The groups are shells around one centre, one inside the other: the same stretched ball of 6 dimensions in 8 sizes.
Known rows, each followed by its group:
[ -5.7  -3.0   5.7  -9.8   3.1 -10.4  -5.6   8.0  18.5  -6.3  -4.7 -14.0
  11.5]
q747
[  0.5  15.7   1.6   4.9  -5.9   0.4   4.9   6.7  21.5  16.0 -15.7  14.5
 -33.0]
q428
[-11.2 -13.0 -13.6 -15.0  30.9 -33.8  12.3  -0.1  14.9  -6.8  -3.7 -17.7
 -10.5]
q13
[ 10.6  13.7  16.4   3.5 -27.8  28.9 -10.8  30.6  -2.7  11.4  -0.4  11.5
  34.6]
q428
[-34.3  -8.7 -20.5  -5.3  25.2 -24.1   6.8  47.1   8.4  13.6 -16.1 -21.9
  45.5]
q428
[ -3.8  -7.0  -7.4 -14.2   1.2  -5.5  -2.4   8.9   6.4  -2.9   3.7  -9.5
  23.6]
q898
[ 13.1  -4.0   0.3 -16.4 -10.5   6.1  -3.8  -1.3   1.5  -6.3  12.2   3.2
  15.5]
q266
[ 15.1  -7.9  23.3  -8.0  21.0 -12.8   6.1  11.4  -4.7 -17.5   6.9 -13.4
   7.9]
q125
[-43.3   4.7 -51.6   4.1   1.4  -2.7   5.4  35.1   8.1  38.0 -17.4  -9.4
  28.9]
q13
[-36.4  -2.1 -40.0   0.6  15.5 -14.1   8.4  28.1   6.9  23.8 -13.5 -18.1
  21.4]
q898
[-36.0  10.9 -19.5  23.6  20.2  -8.1   7.4  30.2   4.6  24.8 -21.7 -31.4
   0.5]
q13
[ 27.8  -0.9  27.8  -9.8   0.3   3.2   1.9   8.3  -3.9 -13.0   9.6   6.9
   5.1]
q266
[-19.6   0.5 -22.0  12.2  23.2  -6.4  11.6  16.8 -12.2  12.8  -2.5 -29.4
   5.5]
q372
[-23.1 -17.2 -25.4 -10.5  27.4 -24.3   2.8  -4.2   2.7 -10.0   5.9 -45.2
  17.0]
q428
[-30.2  -3.3 -25.2   3.7  30.2 -25.0  12.3  17.6   9.1  11.9 -13.7 -27.7
  -1.8]
q898
[ -4.1   4.8  -2.6  -5.6  -0.3  -7.8   1.9   6.4  21.1   6.8 -10.2   3.8
 -12.1]
q372
[-25.2   4.0 -34.6  -3.7  -0.6  -7.7   4.2  10.6  19.5  22.5 -13.2  -1.7
  -2.1]
q153
[ -7.4   0.0 -23.0 -10.2 -13.0  12.0   1.4  36.2  -6.5  21.2   1.2  12.4
  49.3]
q125
[-17.5 -10.2 -35.9 -12.8   5.1  -3.6   4.0  17.3  -6.8  10.6   6.5 -12.9
  40.0]
q372
[  9.4  -2.6 -13.0 -19.8 -15.0   7.4   1.2  10.5   2.1   7.2   7.8  20.5
  21.2]
q266
[ -1.3 -11.6 -21.4 -17.8   6.6  -7.5   4.6  -2.7  -2.2  -3.3  12.1  -9.2
  15.1]
q266
[ -1.8  -3.0  -6.8  -8.7   0.3  -5.3  -4.5 -18.7  13.0  -8.7   5.5 -19.0
 -10.5]
q747
[ 21.7  17.4  22.3   1.2 -29.3  24.6  -7.9   8.2   9.1   6.7  -1.4  22.5
  -5.6]
q898
[-23.0   1.2 -39.5   0.5  -1.6   4.1   2.4   9.2  -1.4  20.1  -0.3 -14.6
  16.4]
q266
[-17.3  -1.4 -30.2  -8.7  -9.7   8.9   0.5  39.5  -5.1  23.7  -1.6   4.2
  56.0]
q747
[ -1.1  -3.4   3.0  -2.0  11.0  -8.4  -2.8 -16.0   7.0 -14.1   5.7 -31.3
 -11.6]
q372
[ -5.8  16.3 -17.3  17.6  -6.9  13.4   1.2 -21.7   3.6  13.5  -0.7 -15.6
 -42.5]
q13
[  9.0  -4.9   9.7 -10.0  15.2 -16.3   5.0  -9.5  11.2 -14.0   2.9 -10.6
 -19.8]
q372
[-33.5   9.3 -40.6  11.0   0.2   5.0   6.8  35.6  -0.3  37.1 -14.8  -7.2
  22.5]
q747
[ 13.5   1.8   3.5  -1.6   0.1   2.4  -1.2 -31.8   3.7 -13.1  12.3 -16.9
 -33.2]
q153
[ 15.6   8.5  -7.5  -9.7 -22.2  19.0   5.1  22.4  -2.9  19.8   2.7  36.8
  13.7]
q125
[-15.5  -0.8   0.3   7.7  22.6 -15.6   1.1   0.3   8.2  -5.9  -5.7 -39.7
  -9.1]
q898
[  9.1  -3.7  29.0  -0.3  17.1  -8.1  -1.0  13.6  -2.1 -17.6   3.2 -24.8
  13.2]
q372
[ 12.2   3.8  27.2  -5.9  -8.2   3.1  -9.4   8.6  13.8 -10.1  -1.2  -3.2
   8.2]
q125
[ -5.5  -2.4 -12.8   4.8  11.3   4.1   4.9  10.7 -18.7   3.0   9.6 -25.8
  19.6]
q153
[  0.3   1.4   4.4  -5.5  12.0 -17.1   5.4  -4.3  21.3  -3.4  -8.0  -4.9
 -28.4]
q747
[ -1.1  16.0 -12.3   0.0 -29.2  20.8  -4.5  13.0  12.7  24.0  -7.2  21.4
   2.2]
q125
[-36.1   2.2 -54.0   3.0   3.1  -2.3   6.1  11.2   4.3  29.0  -7.5 -16.6
  10.0]
q153
[-21.8   0.9 -32.0   3.1  -1.7  10.1   2.2  33.0 -13.1  23.2  -0.1 -13.1
  45.6]
q428
[ -8.3  -8.1  12.0  -4.9  28.8 -26.8   3.7  11.5  12.9 -13.2  -6.7 -29.2
   2.7]
q153
[  0.5 -16.1 -21.5 -24.0   9.6 -10.6   7.3   8.5  -5.8  -3.1  13.3  -2.9
  30.0]
q153
[-39.4  -5.6 -53.5  -5.1  18.9 -17.4  16.0  40.1   2.0  32.6 -13.6  -6.5
  32.2]
q747
[-31.6 -11.5 -22.0   4.5  37.5 -20.9  10.7  36.2 -12.8   6.6  -4.3 -44.0
  41.1]
q428
[ -5.1 -15.5 -10.5 -26.4   6.8 -14.1   2.1  29.7   4.9  -1.3   2.8   1.4
  50.6]
q13
[ 10.4  11.2  34.4   8.7  -1.6   3.9  -7.0   6.4  12.4  -8.1  -6.6 -12.3
 -11.8]
q372
[-19.4   4.8 -31.1   3.9   1.1  -0.5   2.7  -5.3   7.7  14.8  -3.5 -16.9
 -11.7]
q898
[ 36.1   0.0  33.1 -11.6  -1.0  -0.4  -0.6 -24.0   7.0 -24.8  13.5   3.0
 -31.7]
q13
[-32.6  -8.6 -13.2   0.8  31.1 -23.9   6.3  42.9   2.7   7.7 -13.5 -34.4
  41.5]
q747
[  7.9   7.4 -16.2 -11.4 -15.8   6.4   6.3   2.1  12.1  16.8  -1.7  29.6
 -14.9]
q153
[-28.3  -2.6 -44.3  -8.1   9.9 -12.7  13.5  32.6   6.5  29.2 -12.0   4.3
  22.0]
q125
[ -5.1  -1.7  -8.4   8.7  14.8  -0.3   0.9 -16.0 -10.8  -8.2  11.4 -42.2
  -8.7]
q428
[ 19.4  -0.3  28.7  -6.3   2.4  -1.7  -3.8  -3.3   6.2 -18.3   6.0  -9.2
  -4.9]
q898
[ 25.7  13.8  56.8   7.6  -6.0   7.9  -8.8  11.3  12.7 -14.3  -6.0  -1.5
 -12.2]
q13
[  5.8   9.9 -13.6  -9.5 -27.7  16.3  -3.0   2.0  13.2  16.4  -0.5  24.7
  -2.2]
q125
[-11.1  -2.0  -7.0  -2.4  23.1 -22.1  10.9   9.7  13.0   3.1  -9.9 -12.8
 -13.7]
q266
[ 18.7  17.8  35.4  13.5  -9.0  14.8  -3.6   9.8   5.4   0.0  -5.5   2.1
 -18.2]
q266

New rows. What belongs after each?
[ -5.7  13.2  17.4  25.9  17.7  -1.1   2.2   3.8   0.8  -0.2  -9.1 -35.6
 -27.1]
q428
[ -2.3   5.6 -15.6   4.1  -9.6  14.3  -3.4  -9.9  -4.0   5.8   8.4 -15.6
  -2.2]
q125
[-16.9   8.5 -33.0   0.1 -19.2  13.9  -4.4   2.7   8.9  22.1  -2.7  -1.9
   7.0]
q428
[-23.6   4.3 -17.2   6.8   3.3   1.0  -0.2  29.3   2.4  17.8 -10.0 -18.0
  26.9]
q898
[ -1.5  18.9  23.8  21.8  -0.3   9.4  -2.0  24.6   6.2  10.1 -15.2 -10.9
  -7.7]
q747
[ -0.8  -9.3  -4.7  -4.7  23.5 -11.2  10.5  15.8 -13.3  -4.1   7.3 -19.5
  18.3]
q266
[ -8.5  -9.9 -27.2 -16.6  17.3 -20.6  13.2   1.5   7.7   4.3   0.9  -2.6
  -4.2]
q125
[ 15.6  -7.7  16.2 -17.8  -1.7   0.3  -2.6  19.7  -2.0 -10.8   9.2   2.5
  36.0]
q125
[  2.3   7.2  13.3   3.2   8.4  -6.0   6.3  22.0   9.3   6.0 -11.1   2.2
  -6.9]
q898
[  7.9   3.9 -11.2  -7.4  -9.1   2.7  -0.4 -29.7  13.4  -1.8   6.9  -0.8
 -34.7]
q428
[-36.0  -7.6 -42.0   6.5  37.6 -27.6  13.3 -10.0   3.5   6.0  -4.3 -49.5
 -19.7]
q747
[  7.7  -7.2  18.8  -1.1  33.3 -21.4  10.7   4.5  -2.6 -17.2   2.7 -24.9
 -11.0]
q747
[-30.2  -6.1 -21.3   6.3  36.8 -26.9  11.5  13.5   4.0   5.0 -10.1 -41.0
  -0.6]
q898
[  1.9  14.1 -13.7   4.0 -12.5  12.0   6.3   6.4   5.6  21.8  -5.3  17.1
 -18.9]
q898
[  1.3  10.6  10.0   2.1  -1.9   2.9   6.2  44.1   6.0  18.6 -14.8  18.7
  15.9]
q747
[-11.4  15.4  -2.0  14.8  -1.4   6.7   3.3  28.9   6.0  22.2 -16.0  -1.6
  -0.1]
q266
[ -8.9   7.8  -3.1   7.7  16.4 -10.8  13.5  26.5   7.5  16.6 -15.9   0.6
 -12.3]
q747
[  9.1  12.4   0.9  -0.4  -7.3   2.3   6.2  -1.6  16.2  11.2  -7.5  18.6
 -34.9]
q153
[  9.7  -9.7   8.1  -8.0  22.2  -9.8  11.2  23.1 -15.5  -7.6   8.6  -9.8
  23.7]
q428
[ 29.4  16.1  51.3   8.3 -14.3  18.3  -8.3  14.4   4.4  -8.0  -1.9   7.0
  -5.1]
q153
[ -2.2 -10.5  10.9  -6.8  28.0 -21.3   6.0  17.2   0.6 -12.8   0.2 -25.2
  15.9]
q266
[ -5.7  16.5  -1.1  13.6 -16.8  18.4  -8.2   3.0   7.8  12.6  -5.7 -10.4
  -6.3]
q153
[ 40.2  19.5  24.7  -0.4 -37.3  37.9  -2.6  10.1  -6.7   9.9   8.5  42.3
  -4.4]
q13
[ 32.4  11.4  32.6   4.5  -4.0  12.3   4.1  -0.1  -4.3  -6.1   5.6  11.0
 -25.4]
q153
[-17.6 -11.1 -39.9 -13.8  19.3 -19.2  14.2   5.3   1.6   9.9   1.8  -9.7
   5.8]
q266
[ -2.9  18.5  11.7  13.2 -12.4  10.3  -6.5   6.9  18.4  10.6 -13.7  -4.1
 -18.3]
q153
[ -0.8  -3.1  -8.5   3.7  25.4 -12.0  13.1  -6.4  -7.9  -3.2   5.5 -23.8
 -20.4]
q372
[  9.9  12.0  26.5   5.6  -7.6   3.4  -9.5 -14.0  21.9  -9.7  -5.2 -11.9
 -31.1]
q13
[ 18.2  13.6  33.2   5.1 -12.7  14.8  -4.8  23.2   4.8   1.8  -5.0  10.4
   5.6]
q898
[  9.9   2.3  -0.5  -3.4 -12.5  19.6  -1.6  22.3 -15.9   6.8  10.6   3.5
  36.2]
q153
[-43.8 -16.3 -50.1   0.6  39.7 -25.0  13.0  21.1 -12.4  10.8  -0.3 -51.7
  35.5]
q13
[  3.7   2.8  -9.4 -12.1   0.2  -8.9   9.5   4.7  17.3   9.9  -6.3  19.7
 -19.1]
q428
[-10.0   3.0  -0.2   4.7   0.2   3.7  -6.2  11.2   3.0   1.5  -1.6 -24.3
  17.0]
q266
[ -0.1 -13.2   1.6  -8.4  31.9 -25.0   8.3  -8.7   1.0 -19.0   7.2 -32.2
  -8.8]
q125
[  0.0   8.8 -35.0  -6.6 -17.0  11.3   8.8  -2.9   5.3  25.4   0.8  25.0
 -17.6]
q428
[  6.5  -5.4 -13.3 -17.7   8.7 -12.7  14.1   8.6   5.7   5.6   1.3  17.0
  -5.0]
q428
[11.0  2.4 17.4  1.6 11.2 -0.9  8.0 27.2 -7.5  0.9 -0.8  0.0 10.6]
q372
[ 26.2   5.0   8.3  -0.1  -0.3   6.9   5.4 -31.8  -3.7 -10.8  15.1  -2.8
 -45.2]
q13
[-31.3  -6.3 -55.4   0.8  22.1 -12.0  16.2  10.0  -9.8  21.8   0.4 -23.8
   9.0]
q153
[ -5.3  13.4  10.5  11.8   8.7  -7.5   4.9  11.1  18.9   9.1 -18.1  -5.3
 -30.1]
q747
[-16.9   1.5 -24.1  10.2  24.7 -11.0  15.7   9.4  -6.3  13.9  -4.4 -21.7
 -13.0]
q372
[-25.5 -25.5 -36.2 -18.9  42.5 -36.9  15.2  12.5  -4.5  -5.1   5.6 -36.0
  29.3]
q13
[-32.8   2.2 -26.6  11.4  18.0 -12.9   2.0  -1.0  10.7   9.4 -10.0 -41.7
  -9.8]
q153
[  2.7  14.4  16.0   3.3  -7.4   2.2   0.7  26.5  19.5  13.4 -17.6  16.0
  -6.5]
q747
[ 30.2  11.8  41.1  -0.6  -7.0   5.9  -0.3   4.4  11.7  -8.2  -2.5  16.1
 -24.3]
q153
[-26.6 -18.1 -34.3  -6.2  34.2 -20.4  11.3  20.6 -16.3   1.9   6.8 -41.0
  40.5]
q428
[-18.0 -13.6 -21.4   0.7  44.7 -29.8  15.6  -6.1  -6.9  -8.2   4.5 -46.8
 -10.9]
q747
[ 27.1   4.4  25.2  -1.8   7.5  -4.1   6.0 -19.9   6.3 -15.4   6.2  -0.2
 -45.1]
q428
[ 14.0  -6.1 -17.0 -19.2  -1.1   0.0  11.0   1.0  -5.7   3.8  12.8  17.5
   3.4]
q747
[  9.4   7.5  14.2   8.2  -6.5  12.2  -9.4 -20.2   1.7 -11.5   8.6 -26.0
 -17.2]
q428
[ 26.0  10.5  12.7   0.9 -13.5  19.3   3.3   1.5  -7.9   3.5   8.8  16.4
 -11.9]
q266
[ -1.1  11.9  12.8  15.0  14.5  -8.0   5.6  -4.0  13.4   1.0 -11.4 -17.2
 -43.1]
q153
